All rows are made from the same 11 directions, up to rounding. Whole rows:
(in the rows, 128 means zero)
[[119 184 149 141  96 138  75 149 191 100 111 173 107 113  61  98 174 131
  124  72 128 137 141 109 199 141 112]
 [117 141 102 117 183 110 130  88  87 116 118 122 121 104 130  88 119 148
  126 145 177 126  83 162 120 180  97]
 [ 84 155 105 123 155 129 122  86 104 114 185 160  87 120 110  98 116 133
  102  99 127 114 126 182 101 161 117]
 [104 156 107 180 130 138 134 152 126 134 138 115 105 101 126 100  87 117
  167 101 110 118 140 117 180 136 105]
 [115  78 157 105 134 117 114 123  94 160 168 141 143 148 155 132 154  96
  124 122 150 111 111 104 131 142 187]
 [137 149 117 116 164 169 119 120 149  97  90 194  82 131  93 119 151 127
  152 136 154 131  95 104 142 103 170]
 [137 168 124 164 146  87 132 110 111 118 201  85 190  91 127 141  78 134
  127 113 145 175 127 183 104 165  73]
 [235 154 134 128  71 101 148 106 150  58 168  97 152 178 148 159 164 189
  132  90  52 180 117 135 147 159  89]
 [116 134 141 141 121 166 122 187 170 142  65 151  95 112  80 105 125 110
  141 117 147 119 143  90 164  83 146]
 [ 62 155 110 153 154 124 107 124 108  93 131 175  97 125  90  84 129 107
   86 111 125  99 142 167  57 160  96]
 [128 112 137 136 121 106 108 120 120  91 100 141 165 164 162 163 172 130
  154 176 102 102  87  75 126 129 153]
 [101 146 126  93 185 136 116  85 135 117 115 166 136 105 103 153 120 153
  143 185 193 121  59 134 120  98 175]
 [135 150 116 173 134 144 152 180 156 119  60 105 137 102 101 133  79 128
  150 155 132 140 141 119 111  82  95]
 [ 89  83 152 104  98 122 111 147 120 125  97 158 106 175 125 111 181 116
   78 128 102  72 140 110  84 131 149]
 [131  77 160 135 103 138 182 194 111  99 126 133  90 200 117 118 118 142
  122 105  81  78  97  94  83  93 182]]

Rows cut short, each followed by the rest of it:
[200 164 129 122 120 140 110 115 154 102 137 149 110 127 107 103 174 131
 134  69 135 188]
[136 128 184 166 108]
[197 127 139 110 137 128 127 131 122  85 109 155 110 158 102  86 186 125
  95  84 150 170]
[121 138 100 175 111]
[134 115 133 155 137 101 131 137 115 145 118  80 199 109 167 166 101 121
 170 178 144 135]
[105  99 142 120 126]
[131 134 129 136  94 141 134 148 154 134 124 121 111 132 122 131 122 134
 131 110  93 124]
[157 119 152 107 123]
[141 108 144 107 102 110 134 116 132 142 144  97 162 140 157 166 130 152
 130 148 113 126]
[118 121 139 116 141]
[146  79 150  85 106 145 145 152 124 153 106 132  83 160 124  96 158 128
  98 100 131 112]
[138 116 133 125 157]
[208 101 104  86 142 152 165  91 115 108 115 139 105 171 160 152 153 138
 118 150 112 162]
[130 143  72 114 144]
[138 141 124 125 112 144 160 134 151 128 142 111 110 127 116 145  89 163
 137 123 105 131]
[128 140 139  89 133]
[111 117 125 191 148 132 148 152  85 135 215 131 137 138 160 144  77  77
 179 103 100 120]
[125 103 124 121 173]
[115 181 115 150 143 142  90  85 154 111 201 184 150 111 115 183 126  94
 137 124 115 165]
[159 150 106 106 145]
[192 112 121 167 144 126 168 139 109  70 130 128 175 179 163 197 116 113
 157 174  86 158]
[110 107  32  90 149]
[198 127 122 119 144 127 136 130 118 103  82 122 118 136 127  88 163 135
 129 113 156 165]
[109 123 141 172  98]
[142 141 126 112 122 176 135 124 167 120 130 170  81 142 115 153 132 145
 174 125 108 122]
[106  88 188  69 197]
[121 128  89 135  99 149 140 117 132 158 131 111  90 125 163 128 112 119
 128 122  68 120]
[196 141 142 119  99]
[108 138 145 175 147 112 100 168 120 134 129 134 166  99 100 104 122  71
 116 106 170 149]
[153 130 101 154 101]
[174  90 165 158 133  97 144 191 104 154 110  67 201 117 140 121 112  93
 135 124 179 166]
[126 105 118 147 110]
[140 143 137 198 124  76 122 141 100  93 185  96 211 133 152 154 112 103
 139 119 102 155]
[130 132  87 169  86]
[123 129 118 144 180 119 131 138  79 139 136 123 116  98 110  56 111  93
 104  91 191 149]
[133 168  97 192  87]
[ 86 130 101 112 161 123  94  88 110 151  90 138 125  94 144 106 146 113
 122 167 167 111]
[130 138 138 159 107]
[182 126 130 143 130 131 127 128 116  97 150 149 129 159 142 127 162 104
 141  97 110 160]
[128 110 125 153 137]
[192 125 146 136  97 153 171 173 163  81 100 131 110 176 111 153 129 162
 159 120  84 135]
[ 99  83 137  72 164]
[132  90  85  83 105 145 176  78 106 175 147  83  82 145 205 151  99 168
 140 159  66  96]
[146 143 153 105 139]
[ 95 107 130 114 125 138 100 119 126 103  99 192 106 170 128 135 186 104
 103 150 102  88]
[134 105  77 118 163]
[150 163 100 161 161 130 144 136 135 124  92  98 155  81 114 129  79 123
 138 154 161 174]
[145 159  97 121  68]
[168 139 166 133  85 112 123 157 180 149 130  80 200 106 117 178 115 141
 135 130 139 174]
[146 118 161  95 116]
[160 109 128 110 150 117 154 130 100 123 115 110 131 134 121 103 124 131
  86 125 160 152]
[129 170  59 152  99]
[ 90 133 116 150 149 132 164 131  87  70 171 161  67 170 114  97 102 154
 138 101  84  72]
[ 72 133  95 138 157]
[112 147 141 107  70 117 103 113 182 125 112 119 145 130 126 169 151 175
 126 150  87 107]
[131 113 177 101 124]
[127 120 111 122 118 130 160 124 124 122 116 107 114 142 142 139 104 156
 121 150  95 111]
[131 144  98 108 116]
[140 129 106 105 147 161 149 126 139 127  73 141  83 124 110 112 122 141
 121 147 144 129]
[131 139 111 101 127]
[184 148 111 176 146 115 157 169 124  69  35  93 142 127 120  97 119 150
 159 148 134 150]
[ 92 107 123 150  63]
[106 112 115 116 129 119 140 140 113 166  82  85 114 100 128  82 107 135
  95 135 152 114]
[153 159 119 149  74]
[123  94 134  77 109 122 155 109 115 171 163  94 117 135 143 132 109 154
  83 123 125 118]
[147 173 103 122 131]
[ 89  97 122 179 127 104 111 140  69 147 156 111 136 138 200 105 136  86
 189 120  95  77]
[108  60 203 181 146]
[ 18 158 135 167 108 127  81 141 160 142 159 163 149 102  95 162 103  91
 105 138 100  89]
[183 140  89  86 130]
[155 115 151 118 142 105 119 125  94 124 170 131 136 137 123  87 158 113
 105  75 165 152]
[112 142 127 194 124]
[123  87 135  84  99 134 141 138 130 156  86 114  96 148 133 108 148 145
  89 132 119  98]
[147 130 121 120 128]
[ 93 122 144 116  99  85  98 128 129 146  93  89 155 111 137 103 153 155
 114 139 138  94]
[115 118 181 172  88]
[ 93 121 142 159 121 128 146 160 113 124 179 133 117 145 119 127  93 119
 135  99  99  98]
[122 121 113 114 157]
[131 163 162 137  87 151 123 168 188 126 172 150 106 123  61 128 116 134
 118  54 114 148]
[157 132 162  93 145]
[153 122 173 115  89 104  89 127 158 124 152 136 189 146 128 173 181 117
 112 121 124 154]
[138 108 134 129 145]
[100  99 176 111 110 120 150 200 146 191  95  72 142  92  80  99  78 141
  92 117 191 116]
[136 141 131  98 121]
[112 117 142 146 134 113 143 148 112 146 168 104 162 118 123 141  84 111
 108 125 140 136]
[144 156  73 119 123]
[201 144  98 180 130 122 131 134 122  80  93 118 158 143 159 139 150  98
 147 137  92 182]
[159 117  93 154  69]
[167 104 137 126 185 120 159 156  88 149  89  87 142  99 125  80 101 126
 152 133 223 153]
[ 72 119 147 157 124]
[133 110  98 136 165 118 164 110  76 151 132  76 130 110 183 116  82 142
 178 158 143 117]
[ 85 122 166 150 124]
[172 147 101 163 144 167 122 126 127 107 163 184 101 142 127 130 145  58
 129  84 101 183]
[193 137  83 130 128]
[130 141 113 183 164 143 122 137 108  96 143 167 125 137 144 135 126  87
 196 129 116 127]
[ 98  76 149 128 166]
[146 125 127 128 119 123 156 134 116 138 164  97 121 127 128 114 100 138
 111  95 121 144]
[144 161 117 142 105]
[123 133 142 138 111 136 143 174 167 154  85  94 148  99  99 143  86 137
 127 147 145 135]
[148 127 129  76 113]
[166 153  74 138 121 192 146 114 158 174 138 125  71  96 152 137  95 103
 171 107  95 170]
[205 131 194  90 121]
[169 157 169 128 132 100 116 133 166  80 116 124 209 125  92 180 137 165
 143 159 168 168]
[ 64 114 121 106 138]
[100 146 116 140 137 127  86 107 128 121 122 160 123 118 138 120 161 109
 151 133 126 112]
[121 101 173 152 132]
[171  79 107  80 143 119 144  81  65 106 117 139  85 185 179  87 193 136
 100 124 114 117]
[106 137  97 197 126]
[ 74 103 174 141 130  96  98 148 104 178 199 118 182 108 131 132 115  85
 125 106 169 113]
[123 116 143 145 164]
[110 146 122 112 121 105  77  61 114 115 190 159 130 137 154 127 185 126
 121 105 107 122]
[123 136 165 191 127]
[146 125 142 133 161 138 118 146 131 125  95 147 143 117 114 125 139 107
 158 142 181 144]
[ 93  91 148 120 159]
[134 134 127 165  77 118 130 142 145  64 120 139 139 186 146 170 153 142
 135 140  24 102]
[136  96  96 109 121]
[167 164 146 159  74 149 144 169 165 116 201 126  82 139  94 103 115 141
 150  13  72 154]
[153 119 215 132 128]
[137 140 120 141 150 122 127  94 114 120 195 137 159 127 151 172 112 115
 151 137 124 152]
[118 138 112 125 150]
[130 142 115 142 142 128 121 121 127  91 106 151 131 138 122 133 142 123
 125 146 119 131]
[124 130  88 131 115]
[110 142 115 136 141 138 131 134 142 121  84 131 124 112 114 132 111 137
 138 161 136 117]
[121 124 120 102 120]
[ 98 129 144  91 130  95 112  81 122 142 179 116 171 116 132 159 123 155
 100 149 151 123]
[107 167 109 137 134]
[170 122 111 122 132 169 144 109 154 126 129 154 135 148 157 210 123 113
 165 177  98 154]
[143 103 105  48 185]
[153 212 116 164 153 155 132 136 185  96 130 140 130  77  65 142  77 150
 173 116 156 183]
[112 140 167  90 112]
[188 155  97 144 132 138 141 106 136  66 110 144 122 155 138 147 148 139
 140 139  86 162]
[130 133  94 130 102]
[200 119 136  88 125 129 176 136 135 115  99  93 115 139 105 108 121 180
  97 115 152 164]
[111 164 103 129 102]
[139 108 153  89 121 111 136 106 123 126 161 121 148 150 136 155 138 161
 118 137 134 122]
[ 89 132 123 123 163]
[140 181 141 165 111 119 110 139 150 116 193 125 135 102  95 109 117 128
 144  53 125 164]
[137 138 192 161 101]
[161  90 114  69  97 132 151 117 106 150 100 104  57 154 139  54 168 148
  53  80 111 125]
[177 176 114 184  75]
[141 149  80 149 103 123 144 115 123 118 104  88 101 123 158 102 119 150
 128 121  69 128]
[168 151 146 162  46]
[ 96 125 129 112 177 128 137 116 108 129 114 133 121 111 123 119 104 157
 169 166 182  94]
[ 40 107 165 119 174]
[146 169 110 115 139 135 116  94 160  97 100 145 133 113 106 147 139 154
 123 155 138 155]
[124 150 116 117 104]
[126  95 160 121  61 105 151 183 129 155 113  63 109 143 129  78 127 165
 108  78  98  91]
[136 114 188 155  98]
[159 124 132 181 175 140 128 160 104 113 151 160 159 131 125 139 118  49
 150 117 157 175]
[139 111  69 124 152]
